The rows are grouped in 3 ways, from coarse to fine. Each group lies inside one group of the grouping before and may be the whole of it. The rows also spread widely along 11 directions, which tell nothing about the answers.
In the rows, zero is written as 128.
Known rows, each followed by its group in each grouping:
[ 93 131 130 162 107 153 111 175  58 110 119 103 125 117 184 136  76 101
  94 112 150 128 123 114 126]
Z57 Z455 Z868
[193  88  80 124 130 109 129 142 166 111  94 135 179 105  95 155 188 124
 118 179 180 165 113 142 105]
Z449 Z723 Z396
[104 132 128 102 170 129 163 191 140 112 112 154 130 156 160 161 127 152
 107 126 196 177 109 103 119]
Z449 Z981 Z47
[116 152 128 104 130 108 147 178 140  78 117 144 151 117 156 131 144 157
 123 139 172 177  94 106  66]
Z449 Z163 Z657
[141 168  99 130  81  96 174 188  87  91 106 190 126 113 208 108 130 182
  66 117 149 156  95 163  22]
Z449 Z163 Z91
[123 115 148 144 129 138 138 141 122 118 152 149 142 180 134 130 118 103
  91 110 153 121 161 208 101]
Z57 Z455 Z240
[167  53 120 134 132 138 109 193 113 158  79 133 143 132 104 144  97 142
  82 101 206 105 146 125 175]
Z449 Z746 Z497
[117 106 138 150 122 145 105 142 119 141 136 132 150 143 110 127 122 122
 111 136 139 112 183 171 140]
Z57 Z455 Z530
[127 104 128 126  94 144 146 125  61 146  92 116 119 140  92 136  88 144
 132 123 130 106 153 165 125]
Z449 Z981 Z740
[103 142  73 137 124 186 146 139  86 123 127 140  97 108 167 146 139 150
  85 168 145 135 126 131 107]
Z57 Z638 Z36
[ 61 131 115 159 133 172 105 154 101 160 107 111 126  78 138 134 111 123
  81 159 146 141 168 109 181]
Z449 Z981 Z740
[ 41 198 138 122 119 136 128 181 109 102 134 151 127 104 182 104 121 186
 117 154 112 163 154  90  87]
Z449 Z163 Z91
[140  90 168 148  96  65 121 144 111 149  97 112 182  96  89 103 127 104
 126 123 170 143 150 187 114]
Z449 Z981 Z740
[102 120 136 136 138 103 141 174 110 142  85 126 157 135 138 146 116 135
 111 114 171 168 132 157 132]
Z449 Z981 Z740
[115 148  96 141 126 169 157 123 128 125 137 185 118 173 130 136 133 156
  73 153 106 120 183 191 104]
Z449 Z723 Z396
[111 120  94 169 128 140 127 179 107 139 108 140 141 123 191 147 128 121
  66 128 168 155 137 158 137]
Z57 Z455 Z240
[151 153 127 147  99  98 126 127 146  92 154 139 160 139 146 115 149 120
 153 178 114 150 161 139  89]
Z57 Z638 Z36
[140 121 147 144  84 118  78 171 115 125 126 123 156 136 131 109  91 153
 167 149 104 110 202  88 152]
Z57 Z455 Z240
[108 165 119 157  96 128 134 159 105 107 126 142 119 107 184 111 104 137
  95 154 118 145 148 104 108]
Z449 Z746 Z497
[109 190 142 156  53 105 137 137 115 104 157 177 122 115 177  69 103 155
 119 163  61 129 205 132  78]
Z449 Z163 Z91
[175 144  86 136  81 136 116 142 116  97 106 153 150 138 127 132 118 174
 134 160  97 114 164 111 109]
Z449 Z163 Z91
[ 66 145  84 119 148 158 138 190  23 124  27 110 166 140 133 183 114 205
 113  82 160 157  68 177  98]
Z449 Z163 Z91
[116 129 137 159  83 142 102 116  63 106 129  79 147  86 118 114 105  82
 136 151 127 117 132 143 103]
Z57 Z638 Z36
[132 118 115 164 107 108 101 132 117 131  93  98 183  73 108 131 148  98
 114 166 154 153 129 154 130]
Z449 Z981 Z740

New rows. What belongs after each?
[139 165 127 146  84  93 110  90 113  70 111  78 203 124  91 130 143  98
 210 191  72 163 131 133  82]
Z449 Z723 Z396
[141 116 120 141 113 125 143 133 110 118 105 129 147 155 115 143 111 109
 125 136 132 142 145 157 122]
Z449 Z723 Z396
[178 129 152 179  63  99 128  94 127 122 149 163 157 131 106  86 123  89
  93 146 104  91 198 221  81]
Z449 Z981 Z47
[115 127 156 140 107 108 141 156 114 120 113 135 148 167 130 126  85 127
 126 101 134 139 164 163 125]
Z449 Z163 Z657
[120 120 137 114 108 131 144 165 122 123 131 142 109  91 138 105 122 146
 102 153 166 134 135  98  98]
Z449 Z746 Z497
[101 135 160 116 108 129 156 130 106 103 147 140 123 137 118 109 105 121
 116 122 144 132 147 160  77]
Z449 Z163 Z91
[123 107  78 154 114 154 144 136  91 154  79 122 127 125 132 160 107 120
 100 135 145 150 145 155 161]
Z449 Z163 Z91
[128 171  80 137 103 115 183 156 109  95  98 157 126 142 198 148 126 161
 109 143 124 182 114 137  80]
Z449 Z163 Z657
[111 108 118 140 153 128 142 160 159 140 123 135 135 115 143 140 140 101
  82 154 187 169 141 125 151]
Z449 Z746 Z497
[ 91 129 165 160 122 138 112 157 107 135 127 124 136 150 136 123  73 101
  98 119 134 122 188 133 169]
Z449 Z981 Z740
[ 69 111 164 172 101 162  83 124  71 154 112  90 150 117  77 111  73  92
 113 124 108  96 201 164 167]
Z449 Z723 Z396
[119 185 140 123 125  66 174 133 175  63 149 145 165 150 169 125 162 107
 167 185 118 221 125 123  54]
Z449 Z723 Z396
[126 122 135 191  59 111 165  61  87 133 132  90 123 113 124 114  91   4
 125 156  93 157 167 199 118]
Z449 Z723 Z396
[130  83 101 141 133 148 112 161  80 150  75 106 160 132 107 164 124 143
 115 119 180 129 123 169 147]
Z57 Z638 Z36
[129  99 183 122 110  44 133 178 145 128 102 124 187 107 112 101 136 124
 145 111 190 177 129 157  91]
Z449 Z163 Z657
[ 83 139 125 108 156 173 159 116  98  90 120 102 139 179 103 175 103 104
 135 125 145 152 110 149 116]
Z449 Z163 Z91
[ 72 158  89 117 158 186 118 169  92 100  93 105 133 120 142 170 120 169
 119 159 148 151 102  69 136]
Z449 Z746 Z497
[110  89 160 131 144 102 121 170 114 138  94 108 175 112  97 134 128 109
 105 110 205 151 122 170 128]
Z449 Z981 Z740
[116 108 128 143 105 111 119 145 134 141 105  97 141  89 123 126 115  96
 161 181 135 179 166  71 166]
Z449 Z723 Z396
[148 100 127 124 106 128 129 169 117 115 108 136 136 112 126 127 110 131
 100 118 176 126 127 120 114]
Z449 Z163 Z657
[115 116 157 146 117 126 113 141 128 134 127 122 148 122 110 120 110 107
 121 142 144 127 175 133 145]
Z449 Z981 Z47
[130 149 122 144 106  89 133 184  86  99  78 133 175 122 155 127 129 159
 104 112 154 153  87 168  61]
Z449 Z746 Z497
[ 72 116 170  98 142 134 119 158  88 130  98 100 158 118  72 132 117 164
 149 119 167 132 126 143 109]
Z449 Z981 Z740
[126  99 131 123 108  88 138 165 110 143  82 118 162 102 115 127 126 136
 140 126 173 170 132 146 120]
Z449 Z163 Z91
[ 23 156 161 153 141 127 100 179 102 155  78 104 179 171 129 142  76 171
 166 109 101 167 208 129 199]
Z449 Z163 Z657
[117 125 119 150 110 166 130 144  51 117  91 135 139 164 109 144  84 142
  78  92 127  94 135 200  98]
Z449 Z723 Z396
[138 118 141 130  99 120 114 157 108 107 116 131 149 110 113 112 114 131
 116 137 141 123 141 127  94]
Z449 Z723 Z396
[117 162  94 156  92 121 153 172  55 119  92 147 125 141 201 133 110 178
 109 119 118 151 124 164  80]
Z57 Z638 Z36
[118 131  92 133 111 156 131 154 111 114 100 117 128 101 144 146 118 141
 119 161 144 147 131  85 136]
Z449 Z163 Z657
[153  87 141 108 122 122 178 119 134 122 144 137 111 119 106 130 134  80
  98 145 193 140 120 157  93]
Z449 Z981 Z740
[111 127 106 140 119 155 116 170 130 135 126 121 114 144 176 145  91 140
 157 174 119 153 191  42 195]
Z57 Z455 Z240
[109 143 139 130 119 152 132 153 111 115 126 157 130 178 123 128  92 164
 114 128 107 112 183 141 117]
Z449 Z723 Z396
[176  67 108  99 134 166 139 100 157 131 124 135 140 172  33 162 138 131
 136 150 164 102 169 161 147]
Z449 Z163 Z657
[117  99 142 119 137 167 138  96 157 126 162 106 109 139  82 138 108  70
 143 183 141 131 183  95 170]
Z449 Z746 Z497
[ 86 147  91 170 114 150 151 108 109 126 120 110 129 102 158 145 121  66
  92 163 130 177 137 150 136]
Z449 Z163 Z91
[ 85 102 176 137 138 123 108 150 139 149 120 110 160 149  81 124  98 109
 147 132 139 145 198 130 177]
Z449 Z723 Z396
[150 136 124 104 109 140 176 137 139  84 166 183  97 131 149 112 134 128
  78 142 161 127 130 140  52]
Z449 Z163 Z91
[116 121 156 120 139 153  64 183 132  75 123  92 169 102 102 137 102 113
 135 152 159 126 124  27 144]
Z449 Z723 Z396
[161  84  85 155 122 163 114 118 121 136 129 123 151 107  96 149 159  96
  80 159 168 110 139 188 125]
Z57 Z455 Z530
[104 107 188 124 141  96 106 121 176 148 138 131 201 148  33 104 161 142
 156 153 140 132 205 202 127]
Z449 Z746 Z497
[111 138  93 133 140 134 152 186 130 113 101 130 118 131 201 166 102 119
 110 143 164 193 122  56 162]
Z449 Z163 Z91
[161 122 129 142 101  96 145 140 116 115 101 129 155 146 131 138 111 115
 141 134 136 146 141 141 118]
Z449 Z981 Z47
[154 122 121 134 105 132 142 130 136  99 138 131 131 137 136 135 103  85
 122 150 136 140 149 108 127]
Z449 Z163 Z91
[108 141 153 123 113 108 180 101 150  92 170 132 126 119 133 112 138  55
 127 160 150 178 131 156  68]
Z449 Z163 Z91
[114 146 122 163 107 120 115 145 126 110 121 126 163 114 149 125 118  98
 111 150 128 156 156 132 130]
Z449 Z163 Z91
[116 182 108 147  75 138 139 143  84  92 120 163 134 133 164 115 114 179
  98 138  89 118 150 163  61]
Z449 Z163 Z657
[127 125 159 150 106  96  98 152 126 124 115 117 179 114 113 110 117 120
 133 143 138 133 170 136 132]
Z449 Z981 Z740
[ 68  83 168 109 127 116  96 196 106 196  70 106 153 120  80 122  86 191
 179 116 150 146 207  90 210]
Z449 Z163 Z91
[123 144 116 135 176 177 135 152 137  96 149 173 141 245 143 175 115 145
  82 113 143 111 166 184 129]
Z57 Z638 Z36
[123 147 108  80 147 131 169 118 154  74 131 109 137 139 117 165 150 117
 189 189 149 197  99  72  98]
Z449 Z163 Z91
[133 105 126 119 114 151 121 179  99 110  99 125 129 123 126 141  90 144
 110 114 169 117 129  90 134]
Z449 Z163 Z657
[ 98 112 162 126 142 126  96 131 177 119 149  90 160  94  85 123 134  83
 163 194 153 159 169  65 168]
Z449 Z746 Z497
[110 156 143 137  97 127 136 142 111 104 139 145 132 144 145 112  93 132
 125 134 107 133 170 126 104]
Z449 Z163 Z91
[137 158 138 163  38 111 111 173  41 116  79 143 147 151 150  98  49 196
 130  90  67  87 181 150 102]
Z449 Z163 Z657
[134 134 119 123 143 162 111 130 163  80 149 135 157 155 101 150 129 109
 119 163 139 124 155 108 134]
Z449 Z163 Z91
[210  81  84 126 111 117 132 133 174 108 115 127 156 104 106 152 158  88
 124 181 184 159 126 102 136]
Z449 Z163 Z91
[ 65 142 158 124 121 135 134 164  97 114 121 128 135 128 135 118  97 143
 115 110 147 141 142 137 106]
Z449 Z163 Z657
[123 123 121 162  95  74 121 161 110 127  83 116 184  64 138 114 156 113
 112 150 157 184 114 165  87]
Z449 Z723 Z396
[167  95 111 136 113 149 111 125 128 102 127 110 145  99  95 134 128  89
 104 165 164 112 123 113 118]
Z449 Z746 Z497
[115 133 112 145  98 160 126 132  77 128 109 120 119  97 127 128 105 129
 106 154 125 114 144 119 125]
Z449 Z981 Z47
[124 101 144 171 103 178  62 104 110 131 155 111 169 125  65 109 119  93
 102 151 118  64 206 190 147]
Z57 Z455 Z240
[105 115 137 133 124 151 120 146 124 116 125 125 144 117 109 128 118 124
 103 136 155 128 150 133 127]
Z449 Z163 Z657
[139 103 125 165  98 164 105  90 119 143 134 113 133 122  80 128 103  80
 115 174 113  95 208 144 180]
Z449 Z981 Z740
[ 94 138 100 131 116 159 162 136 101 123 125 137 101 103 153 137 117 121
  92 151 148 159 130 126 113]
Z449 Z163 Z91
[140  73  80 117 157 142 109 193  97 128  61  98 179  88 114 174 173 149
 100 128 231 155  57 149 114]
Z57 Z455 Z240
[125 127 127 155 121 136 109 145  97 103 119 101 159 136 137 145 110 100
 132 140 142 142 133 132 125]
Z57 Z638 Z36
[ 96 122 117 132 139 159 148 111 119 130 103 102 144 173  99 171 104 106
 153 143 126 157 165 148 169]
Z449 Z163 Z657
[163  80 117 131 119 162 119 106 151 118 149 125 136 114  70 134 130  72
 101 165 164 110 162 133 145]
Z449 Z163 Z91
[ 94 142 116 126 124 148 156 134 140 109 143 118 103 107 159 139 120  90
 130 186 136 181 142  68 133]
Z449 Z723 Z396
[ 87 132 137 164 117 130 137 125  85 150 123 126 140 148 136 126 114 113
 112 126 125 143 173 212 120]
Z57 Z638 Z36
[ 85 137 160 129  98 124  96 221  71 126 100 167 150  79 148  82 108 209
  58  89 163 101 137 151  70]
Z449 Z163 Z91
[ 77 174 158 152 104 137 131 132 118  97 185 128 113 142 182 109  95  95
 136 156  93 143 182 105 113]
Z57 Z455 Z530
[ 79 142 121 137 134 178 114 128  79 118  91 100 148 178  87 165  84 143
 155 136  91 125 165 134 161]
Z449 Z723 Z396
[153  80  51 122 154 134 155 128 138 155  83 116 150 111 112 181 195 134
 129 185 194 184 112 160 140]
Z57 Z638 Z36
[142 161  65 142  89 147 167 136  84 116  89 162 122 156 160 148 116 188
 103 138  96 132 148 170  95]
Z449 Z163 Z657
[121 148 127 112 147 119 148 168 154  82 138 158 148 124 152 129 162 145
  91 156 179 161 101 122  65]
Z449 Z746 Z497
[170 123 123 139  95 124 121 125 135  94 140 120 140 107 124 126 118  92
 128 175 135 124 145  95 118]
Z449 Z981 Z740
[ 84 118 185 191 112 114  89 144 121 139 129 102 176 134 117 107  78  49
 108 119 124 138 199 158 171]
Z449 Z723 Z396
[114 125 144 133  93 136 122 151 104 132 135 146 116  57 130  87 125 143
  88 155 155 114 151 119  93]
Z449 Z981 Z47
[130 121 143 157  99 102 105 171 100 141  90 143 173 124 124 115 112 148
 104 118 138 119 168 168 124]
Z449 Z981 Z47
[139  85 117 129 129 126 138 167 113 150  80 133 148 153 105 154 110 143
 117 119 167 143 148 147 151]
Z449 Z723 Z396
[ 66 136 162 130 119 110 172 141 101 157 110 128 119 176 130 125  84 137
 162 123 107 179 190 155 144]
Z449 Z723 Z396
[155 157 135 158  74  90 120  97 156  82 149 127 179 107 117  99 148  88
 148 188  97 150 165 150  81]
Z449 Z163 Z657
[144 110 101  96 153 177 113 154 163 106 130 125 118 127 108 168 124 143
 133 187 165 128 149  27 176]
Z449 Z981 Z740
